Each new row is followed by its nearest point in the smallest flat space through zero that holds the last named rows.

j921, 6 rows:
[[  2.4 -13.8 -10.5  20.9  26.4 -20.5   1.3   5.0  11.5   8.5  22.6  25.9
  -11.8 -14.9 -30.5]
 [-22.9  24.9  45.0  -6.4  -7.9   1.1 -21.8   2.3  10.0  -2.2  12.3 -10.0
   -6.6  47.2  -2.4]
 [ 28.5  -9.7  35.8  -1.8  24.0  15.8   3.2 -33.0   8.0 -17.3 -28.4 -19.1
  -35.3  32.4 -28.2]
 [-17.1  10.0  16.2  -3.0 -17.5  20.3   5.1 -14.9 -24.9  13.1  -3.2  32.6
   -7.8   7.2  21.4]
 [ 17.9  -1.7  -9.5  -8.9  -8.4 -20.2  20.2   4.8   3.4  -6.7  23.9 -12.3
  -16.4  15.9  -1.7]
 [-24.4 -19.0   9.7 -19.9  -3.4  42.7  24.4 -15.5 -13.6  -6.1  -7.0  -1.8
  -11.6  36.4   7.3]]
New rows:
[-27.3  21.0  16.7  -1.3 -14.6   4.6 -23.0  -5.0  15.1 -17.0  -5.9 -23.1
   9.4  19.0 -12.3] -> [-17.6  14.3  24.3  -5.3  -1.7   5.8 -23.5   7.1  12.6  -6.2  -4.8 -22.4
  11.7  22.6  -0.7]
[  5.7  11.8   9.1   4.6  24.0   9.3 -26.9   4.9  -8.2 -19.5  11.8  16.5
  17.9   4.0   4.7] -> [ -9.2   7.4  11.2   7.4   5.2  -0.1 -16.8   1.9   4.5   4.0  -3.1   5.5
   6.1  -2.8  -4.4]
[ -1.8   4.6  20.4 -22.4 -23.4   0.4  -5.0 -23.9 -16.0  -4.7   3.3   8.9
  16.3   1.0  -9.6] -> [ -2.5  10.8  13.0  -3.8 -11.1   6.4  -2.5  -6.6  -8.6   2.4  -5.1   4.6
  -2.7   7.6  11.4]
[ -8.1 -19.8   4.7   3.0   4.5 -25.3   9.3  15.2   5.8  17.6   8.9  20.7
  17.9  10.6 -18.5] -> [-12.9  -5.8  -5.8   7.6   9.5  -9.7   0.0  10.3   7.3   5.7  21.9  13.0
  -1.2  -0.3 -12.8]

j119 (6 x 15):
[[-15.4   2.3  -8.8  10.6   8.5   8.2  -1.9  20.5   1.2  41.9   1.1  -5.8
    1.3   8.6 -21.1]
 [ -8.4 -18.6  24.9  16.7   9.7  -9.8   6.4  15.8  -1.0 -28.9  21.5   2.7
   31.9  29.8   7.6]
 [  8.1 -18.5  -9.1  10.0  -7.6  -3.4   1.1  20.4  -8.8 -35.8  -7.5 -20.5
   13.4  19.2   9.0]
 [  5.6 -20.1  37.2  21.9   1.0  23.4 -17.5  17.9 -21.7  -3.5   0.4  19.3
  -19.6  38.1   8.9]
 [-35.5  25.8   0.0  42.3 -24.9  15.5 -18.1 -14.0  -0.6  -3.0  23.0 -17.2
   60.4  30.5  -1.0]
 [ -8.4 -10.3  11.5  38.8   0.8   5.9 -13.4  11.3  25.8 -29.4  39.1 -19.5
   27.9  22.3 -23.6]]
New rows:
[  3.9 -13.4 -13.1  11.9   1.7  13.2   9.6   2.0   6.1   3.8  27.0  -2.6
  -1.0   3.4 -14.1] -> [ -1.1  -4.4  -0.5  10.1   4.8   2.7  -4.0   8.2  12.7   1.1  11.7  -7.4
  -0.1   1.9 -16.1]
[ 26.2   4.5  -6.0 -12.5 -12.2  -4.2  20.1  12.9 -38.7   4.0  -6.2 -19.4
  15.4 -10.9  -5.5] -> [  1.9  -2.4 -18.9 -10.0  -3.9  -7.6   9.4   9.3 -12.7  -0.8 -19.7 -10.1
   5.2  -0.2  10.1]
[-26.1  -3.9  13.5  25.8  10.1 -18.1  -0.3 -12.4  17.7 -25.0  12.6  -0.9
  35.9  16.8  22.4] -> [-15.1   0.9  16.3  13.1   0.2 -10.9   5.1  -6.7   4.7 -25.9  23.8   0.8
  42.5  15.9   9.0]
[ 21.3   3.8  19.0 -17.8  18.0 -16.5   0.7  12.9   3.7 -26.2  -4.6  -0.2
 -16.8   5.1   5.7] -> [ 16.5 -18.2  11.1 -11.1   9.9  -9.9   7.6   5.9   1.3 -22.8  -0.4   7.5
 -14.4  -3.3   6.7]

j706:
[[ 14.8 -45.7  -5.1  30.5  26.9   5.7  -0.5  29.0   0.8 -30.9  -1.5 -18.4
  -50.0 -14.9 -23.2]
 [-52.4 -40.1   2.2 -27.8   9.2 -49.9  13.0  -5.2 -16.2 -31.0 -45.0 -14.3
   -0.1   0.1   5.3]
 [  3.4 -58.4  -7.5   4.4 -29.9   9.1  10.9  -5.7  26.1   8.1  -5.6  18.0
  -32.2 -28.1   8.8]
 [ -4.0  -1.7 -41.8   8.6 -15.5  -9.3  14.7  10.0 -16.3 -21.3  -3.4  -2.1
   -4.8  -7.9  -4.2]
 [ -4.1 -22.2   0.8   9.2  11.2   1.7   3.4  -2.1 -18.2  25.6  -8.1 -42.7
   -8.3  30.0  26.1]
 [ 14.2 -32.8  16.0 -60.4  -4.2  -8.2  -7.0   6.4 -42.0 -19.5   7.2   4.1
  -22.3 -22.3 -20.4]]
New rows:
[-12.6  15.8   0.4  29.3 -16.2  18.3 -24.3 -10.3  24.9  -3.9  18.6 -18.6
  10.1 -11.1   5.5] -> [ 3.4 15.5 -3.3 25.1  0.0 10.8 -0.3 -1.3 22.0  9.0  4.3  5.7  6.0  3.3
  3.4]
[-10.8   5.2 -18.9 -15.1  -9.2  27.0 -14.4 -22.7   5.1   6.5  16.0  -0.5
 -14.4  26.3 -12.7] -> [ 9.4  5.2 -2.8 -2.7 -8.6  8.8 -0.6 -2.7 -4.4 12.4  8.6  0.2  2.1  2.7
  5.2]
[ 26.3  -1.8  21.6 -28.2  25.3   3.7  -4.2  20.1  12.1 -12.1 -22.5  12.5
 -11.3  25.4   1.6] -> [  3.8  -4.5  28.3 -11.0  20.6  -0.1 -11.6   2.8  -0.3  -4.4   1.2  -2.3
  -5.5  -0.2 -10.4]
[-28.4   6.7  -6.5  -4.8 -15.4 -19.9   3.8  28.7 -14.4 -21.0 -19.7   7.1
 -18.9  19.5  -0.1] -> [-17.5  -3.1 -15.7  -3.6   1.3 -19.9   8.1   4.3 -13.0 -21.6 -13.8  -5.6
   2.4  -1.0  -3.6]

j195:
[[  8.3 -10.1  24.5  18.1 -25.3  29.5  -0.1 -28.3  -4.7  -1.9  -4.4  50.7
  -14.3   6.3  11.5]
 [ -5.8 -20.2  20.3  31.5  12.4  -4.4  25.7 -16.1  37.5   3.0  -0.6 -19.6
    6.2   5.8  21.2]
 [ -4.5   7.6  60.4   5.0  25.4  19.4 -10.1 -22.7  25.7 -10.8  -2.4 -16.0
   18.0  11.1  18.9]
 [-18.2  12.0  27.0   2.7   4.5  28.7  21.9  -3.1   6.8 -13.0  -9.4  12.4
  -14.9  -4.3  -1.7]
 [-37.4 -24.2   6.4  20.3  -3.0  29.0  -9.9  -1.6   6.8  -2.1  -8.4   0.2
    1.4  11.2  -6.4]
 [-14.6 -16.4  22.4  -4.2 -21.0  41.7  36.6 -24.2  35.2  -1.2  -9.1   5.1
   17.5 -16.3  -1.2]]
New rows:
[-16.8  -9.0  27.0  28.8   4.1  15.1  13.4 -26.8  16.4  18.5   6.1 -26.8
  -5.9 -23.1   4.9] -> [-13.4 -13.6  20.7  18.1   6.4  11.3  19.5 -12.4  28.2  -1.2  -4.0 -11.5
   6.0   1.9  10.2]
[-28.7   6.8   1.9 -27.0  13.2 -22.3   8.4   9.0  -9.3  23.7  15.7  24.9
  11.1 -17.3  -2.1] -> [  0.8  10.4  -8.8 -14.6  -0.4  -1.9   4.3   9.0  -6.0  -1.6  -0.1  -2.3
  -1.0  -7.8  -8.5]
[-12.5   7.4  18.9 -24.8  27.4  -5.0  -7.2 -27.4  13.5   8.3 -20.8  -3.4
  -7.7  -8.3 -27.0] -> [ -6.4  13.4  17.8 -13.8  10.6  11.1  -0.9   0.5   5.2  -7.3  -2.5 -10.3
   7.5  -3.3  -3.0]
[  0.4  23.9  28.7  17.9 -27.8  -1.0 -20.3  17.0  11.4  12.4   9.9   4.5
 -26.2 -25.8   9.7] -> [  5.4   9.3  12.1   3.8   2.4   2.8   0.6  -3.5  -5.8  -4.6  -0.8  13.7
 -11.5   2.6   5.1]

j666 (6 x 15):
[[ 28.6  25.2 -18.5 -19.4 -10.9  29.9  -9.6 -18.8  31.2 -14.8  34.5  -4.0
   25.2  20.7   1.4]
 [-17.8  21.4  16.6 -28.0 -16.2  24.9   2.1  20.7  40.8  -3.3  -2.6  12.3
   35.0  -7.2  11.6]
 [ 44.4   9.2  -4.7  -1.0  17.0   7.3  -1.3  26.6  14.9 -39.1  10.6  20.6
   44.1 -10.2   6.7]
 [ 38.7  29.2 -13.2 -32.4  -1.3  45.6   4.1  -9.6  28.2 -26.9  11.6   5.7
    9.5  16.3  30.6]
 [  3.8 -22.2  14.4 -49.6  27.3   7.3   7.5  27.3  32.9 -25.8   4.4  -2.4
   35.0  14.8  13.2]
 [-11.3 -20.1 -16.8  17.0  13.3  17.2 -14.4 -33.2  33.2 -11.9  -6.6  15.3
   10.7 -23.0  26.1]]
New rows:
[ -8.0 -11.7   9.6 -24.9  22.0  -2.2  11.2   2.7  27.6 -23.9 -20.4   2.3
   5.0  -8.3  17.4] -> [ -7.8 -20.0   8.8 -21.8  20.6   8.8   6.2   9.6  19.8 -14.6 -14.8   6.1
   8.7  -4.1  23.6]
[-18.0  12.2 -12.1 -20.6 -16.3   8.5  13.4 -22.8 -15.1  20.7 -16.4  -1.5
  16.3  -6.3  -8.0] -> [-16.7  11.4   3.5  -3.6 -16.8   7.1  -0.1  -6.4   4.5  14.4  -1.5  -3.1
  -6.8   1.7  -1.1]
[  8.8 -13.6 -24.0   6.9  13.1  16.9 -19.9  -0.9 -18.8  15.8  24.2 -27.7
 -14.1  19.2   5.7] -> [ 12.5  -8.9 -14.2  -0.6   5.9  -3.2  -3.6 -22.6  -9.7   1.2  14.9 -15.6
 -15.8  19.5  -6.3]
[ 15.2 -26.0 -16.8  13.5   1.8 -18.1 -12.7  -0.2  -5.8   0.1  21.1 -23.8
 -15.5  15.2 -27.3] -> [ 11.1 -18.3 -11.8   9.3   9.8 -22.0  -7.6 -13.1 -16.5   2.6  21.7 -17.6
  -4.3  17.0 -24.0]
[-26.2  24.1  19.7 -29.0  -8.4  26.8 -15.1  21.8  10.1 -14.1 -10.2  28.4
   7.9  21.4 -11.6] -> [-12.1  20.6  17.1 -27.1 -15.5  15.5   7.5  21.4  18.6   2.8  -3.9   3.5
  14.9   2.4   5.2]
[  5.3 -18.7 -15.3 -16.5  13.8  23.4  26.9   8.8  -3.8 -17.3   0.9  26.3
  13.3  20.6  -4.3] -> [ 15.7  -7.0   0.6 -17.6  15.8   5.7   5.0   8.4   6.6 -17.0   0.8   0.5
   7.3   7.3  10.8]

j999 (6 x 15):
[[  6.1   9.8 -19.2  -0.1  -9.6  11.4  11.6 -34.9 -19.2   9.8   2.3  -7.5
  -14.7   9.3  -0.1]
 [ -7.8  19.0  -1.6   5.6  24.5   3.5   8.5  16.5   5.9 -18.6 -52.4  -9.7
   28.3  -1.4  -8.1]
 [  2.8  20.8 -17.3  27.6   6.6 -23.6  32.0   9.0 -38.8   3.3 -22.0 -21.8
   -5.3  -2.1  19.6]
 [-13.1  41.1 -13.5   8.8   3.7 -19.7  11.2 -14.6   1.7 -12.3 -10.4  -9.6
  -19.2  -1.8  16.7]
 [  2.6  28.0 -49.0  11.7  -1.0 -25.2  52.5 -11.1 -20.4  -5.4 -10.4 -18.6
    5.4  -7.0  39.4]
 [ 22.6  -6.0   2.8 -19.5  14.8   3.2   3.2 -14.1 -27.9  -2.3 -17.7 -14.2
    9.7 -10.0   0.6]]
New rows:
[-13.4  26.7  17.8  -0.7 -16.5  -1.6 -14.8  28.2  27.8 -12.9  -4.2   1.3
  22.1  15.2  11.3] -> [-19.3  10.0   6.5   6.7   4.3  -6.1  -7.5  21.6  32.3 -13.1  -6.1   9.3
   7.3  -0.4  -1.8]
[ 12.5 -27.8  16.5 -27.1   4.2  25.4  21.8 -25.8  -0.8  10.1  -5.8   9.7
  19.2  18.5  19.7] -> [ 18.1 -21.9  -9.6 -23.8  -1.1  20.7   4.5 -17.4  -4.9   3.6   1.9   0.8
  19.8  -1.7  -4.9]
[  6.5   7.3 -26.1 -25.4   0.6  24.1   8.3  -5.1  20.0  12.7  13.6  -8.7
   9.2 -21.8 -13.1] -> [  4.3  -5.8 -16.8 -19.0  -4.5  14.5   6.4 -18.3  14.4  -3.6   4.9   5.2
  14.7  -0.1   0.9]
[ 21.5  28.5 -15.9 -19.1 -13.7  25.1  -4.1  26.8 -22.4 -25.1   0.6  16.1
  19.3  16.3 -16.6] -> [  2.4  -4.1  -5.7  -3.0   3.2  13.8   4.3  -1.8   0.8  -0.6 -13.6  -0.7
  15.1   3.6  -8.3]
[  8.9  -1.6  23.4  10.1  -6.0 -14.6  18.0   4.4   4.6   2.2  -1.2  -7.8
   7.6 -18.9 -17.3] -> [ 2.1 -4.6  7.6  3.3  4.8 -6.6 -1.2 13.4 -5.3 -0.2 -3.3 -1.8  3.2 -3.9
  1.3]
[ -8.3  12.2 -14.2 -14.8  10.9  22.7  24.0  -2.3 -22.7   4.1  24.9 -16.5
  -1.8 -10.1   9.5] -> [  9.1   0.3 -16.2  -4.7  -4.1  -0.9  14.7 -15.4 -13.4   3.6   4.5  -5.8
  -0.5  -1.7  10.3]

j268 (6 x 15):
[[ -8.5  33.0 -17.4  -9.7   8.7  46.6  -4.7  25.8 -15.1 -10.7  17.8 -28.7
  -26.4   5.0  15.5]
 [  2.8  22.0   7.8 -19.4  17.2  -5.9  16.0 -15.9  22.4 -15.1  34.0   1.9
  -16.9  11.7  10.5]
 [-20.5 -12.3   0.0  -0.8  -7.2  11.1   3.1  21.8  -5.7  11.3  -1.2  -5.5
    7.1 -28.6  11.2]
 [ -3.9  -8.8   3.9  -5.0  -8.2 -12.8  25.5  11.5  15.9   4.8  -1.4 -22.8
   -3.0 -22.8 -23.8]
 [ 26.7   7.9   6.8 -23.8  17.4  -1.0  -7.8   2.7   0.6  -4.9  12.8  -9.1
    6.0 -30.3   6.2]
 [-27.1  30.7   9.9 -24.9   1.2  16.6  44.0  15.0  -1.4  -0.1 -21.5  -3.7
  -18.5  14.7  -5.4]]
New rows:
[-28.8 -24.5 -10.4  29.2 -15.5 -20.1  -4.7 -21.6 -14.1   8.2  17.3 -26.2
  -7.5 -23.0  -6.5] -> [-14.2 -29.8 -11.5  27.6 -18.0  -8.5  -4.7   5.2  12.0   6.8  16.5 -12.9
   1.2 -11.8  -6.6]
[-20.0 -14.9  23.4  -7.6  -5.5   8.4  -4.3  -0.5  -4.8   3.7 -14.2 -22.0
 -10.8  19.0 -28.9] -> [ -7.4   0.9  -3.3   6.0  -9.9   1.1  12.8   6.3  -1.2   2.6 -16.9  -9.2
  -6.3   9.8 -18.5]
[ -5.1  24.4 -14.1  27.1 -23.0  25.4  22.9 -20.5 -27.4   5.7  -8.1 -17.3
  -4.0  -5.1 -25.7] -> [ -5.9   5.9 -11.8  10.8 -11.1  12.9   5.5  12.6  -8.6   0.6 -17.4 -18.3
 -11.8  14.6 -19.8]

j879 (6 x 15):
[[  2.5   1.8  40.7   7.6  24.4 -28.1  19.3  -7.8 -22.1  -2.2  -6.3  -0.5
   -6.5  -1.5 -15.3]
 [  2.8 -35.3   9.7  18.8   2.5  11.5   0.8 -20.5  11.4  24.9  33.3  -2.2
   -9.5  -3.4  -7.4]
 [  4.4 -15.2   9.8   2.4 -19.2  -2.4 -11.7 -10.8   7.6 -12.1  -2.3 -12.5
  -15.6  -9.5 -23.4]
 [ 27.8   5.1 -19.6  -7.0 -14.5   9.0 -20.6  -7.5  -1.3 -33.0  -2.4  -5.0
   -8.7  10.9 -11.9]
 [-32.3  11.4  24.3  -5.3 -17.8  28.0   4.1   2.6  19.9  -7.5  -1.1  -9.0
  -18.9 -34.0  -8.2]
 [-12.8   7.0  -4.4  25.0  12.4 -22.2  11.8  -8.5 -42.8  -6.1   9.8 -10.0
   -1.8 -28.5  -2.1]]
New rows:
[ -4.7  28.2 -18.6 -15.3 -10.6 -39.9  19.1   2.9   2.3  -1.5  -2.1   2.6
  10.7   1.6  21.4] -> [ -7.9  15.0 -14.9  -5.4   2.4 -18.3   2.7  16.1 -12.3   0.2 -18.9   3.1
  16.0   1.9  13.3]
[  6.2   3.5  -2.6 -19.8 -14.1   7.4  10.9   1.3  -4.2  -2.1   6.0   4.6
  -9.4  10.0   0.6] -> [ 5.7  5.3 -0.7 -6.1 -0.7  9.3 -2.5  0.7  5.3 -6.1 -0.6  2.5 -1.6  6.0
  0.7]
[ -7.7  -8.3  -5.4  12.6  35.5  42.3  -6.2 -14.6  10.6   8.4   6.3 -20.4
   0.3  -1.2 -10.2] -> [  0.4  -4.0   2.7   6.9   6.0  26.7   3.4 -10.5   6.8   6.0  25.8   2.5
  -8.1  -3.6   3.0]

j636, 6 rows:
[[  7.5  14.8 -11.3   8.6  18.4 -47.4  20.2 -24.5 -22.9  19.1   5.9  10.1
   28.9  -5.4   0.3]
 [ -8.6  21.6 -11.2 -21.6   4.9  14.6  12.1 -19.3 -12.6   3.2   1.3   2.5
   17.8  -1.3 -41.7]
 [-12.4   6.5  13.1  -5.2 -12.0   2.4 -32.0  11.9 -40.4  -4.9 -36.3 -52.8
    2.7   4.4  11.9]
 [  5.9 -21.1 -16.5 -11.3  15.7   5.7  -0.2 -41.3 -41.7   7.0   3.4 -11.9
   -6.8  19.9  26.0]
 [ 21.0  26.0   3.8 -19.7  -8.5 -27.9   2.8 -13.8 -15.9  -0.2  -3.6  20.8
   22.9  -3.7  31.7]
 [ -0.6  -3.1   8.1  -3.0  20.6 -19.0   0.9  33.8 -30.6  -4.3  -7.6  10.4
    4.9 -12.6  21.9]]
New rows:
[-19.3 -29.5 -21.1  -8.9 -22.1   4.8 -19.3  15.2 -10.7 -14.3  21.4 -45.8
  -7.6 -17.8  18.4] -> [ -7.5 -18.3   4.6   6.1  -2.4  13.6 -17.8   8.5 -10.1  -4.1 -11.2 -27.6
 -16.8   7.9  12.0]
[ 12.8 -10.4  -3.4   0.8  11.2  25.3  -8.2  -4.3  13.6   9.1  -9.4  -0.7
   2.9  -5.1   4.4] -> [ 0.0 -7.9 -1.5 -1.8 -1.8 12.7 -1.7 -2.9  5.7 -2.5  3.3  0.0 -8.9  4.5
  1.0]
[  0.8  -3.1  -4.7   0.0  48.3  26.5  21.3 -10.3   6.7 -11.2  17.6   1.6
  -1.4   5.7   8.4] -> [ -1.4 -19.3 -12.1  -5.1  21.3  14.8  13.6  -6.6  -6.2   0.8  15.9  16.3
 -10.5   3.7  -4.3]
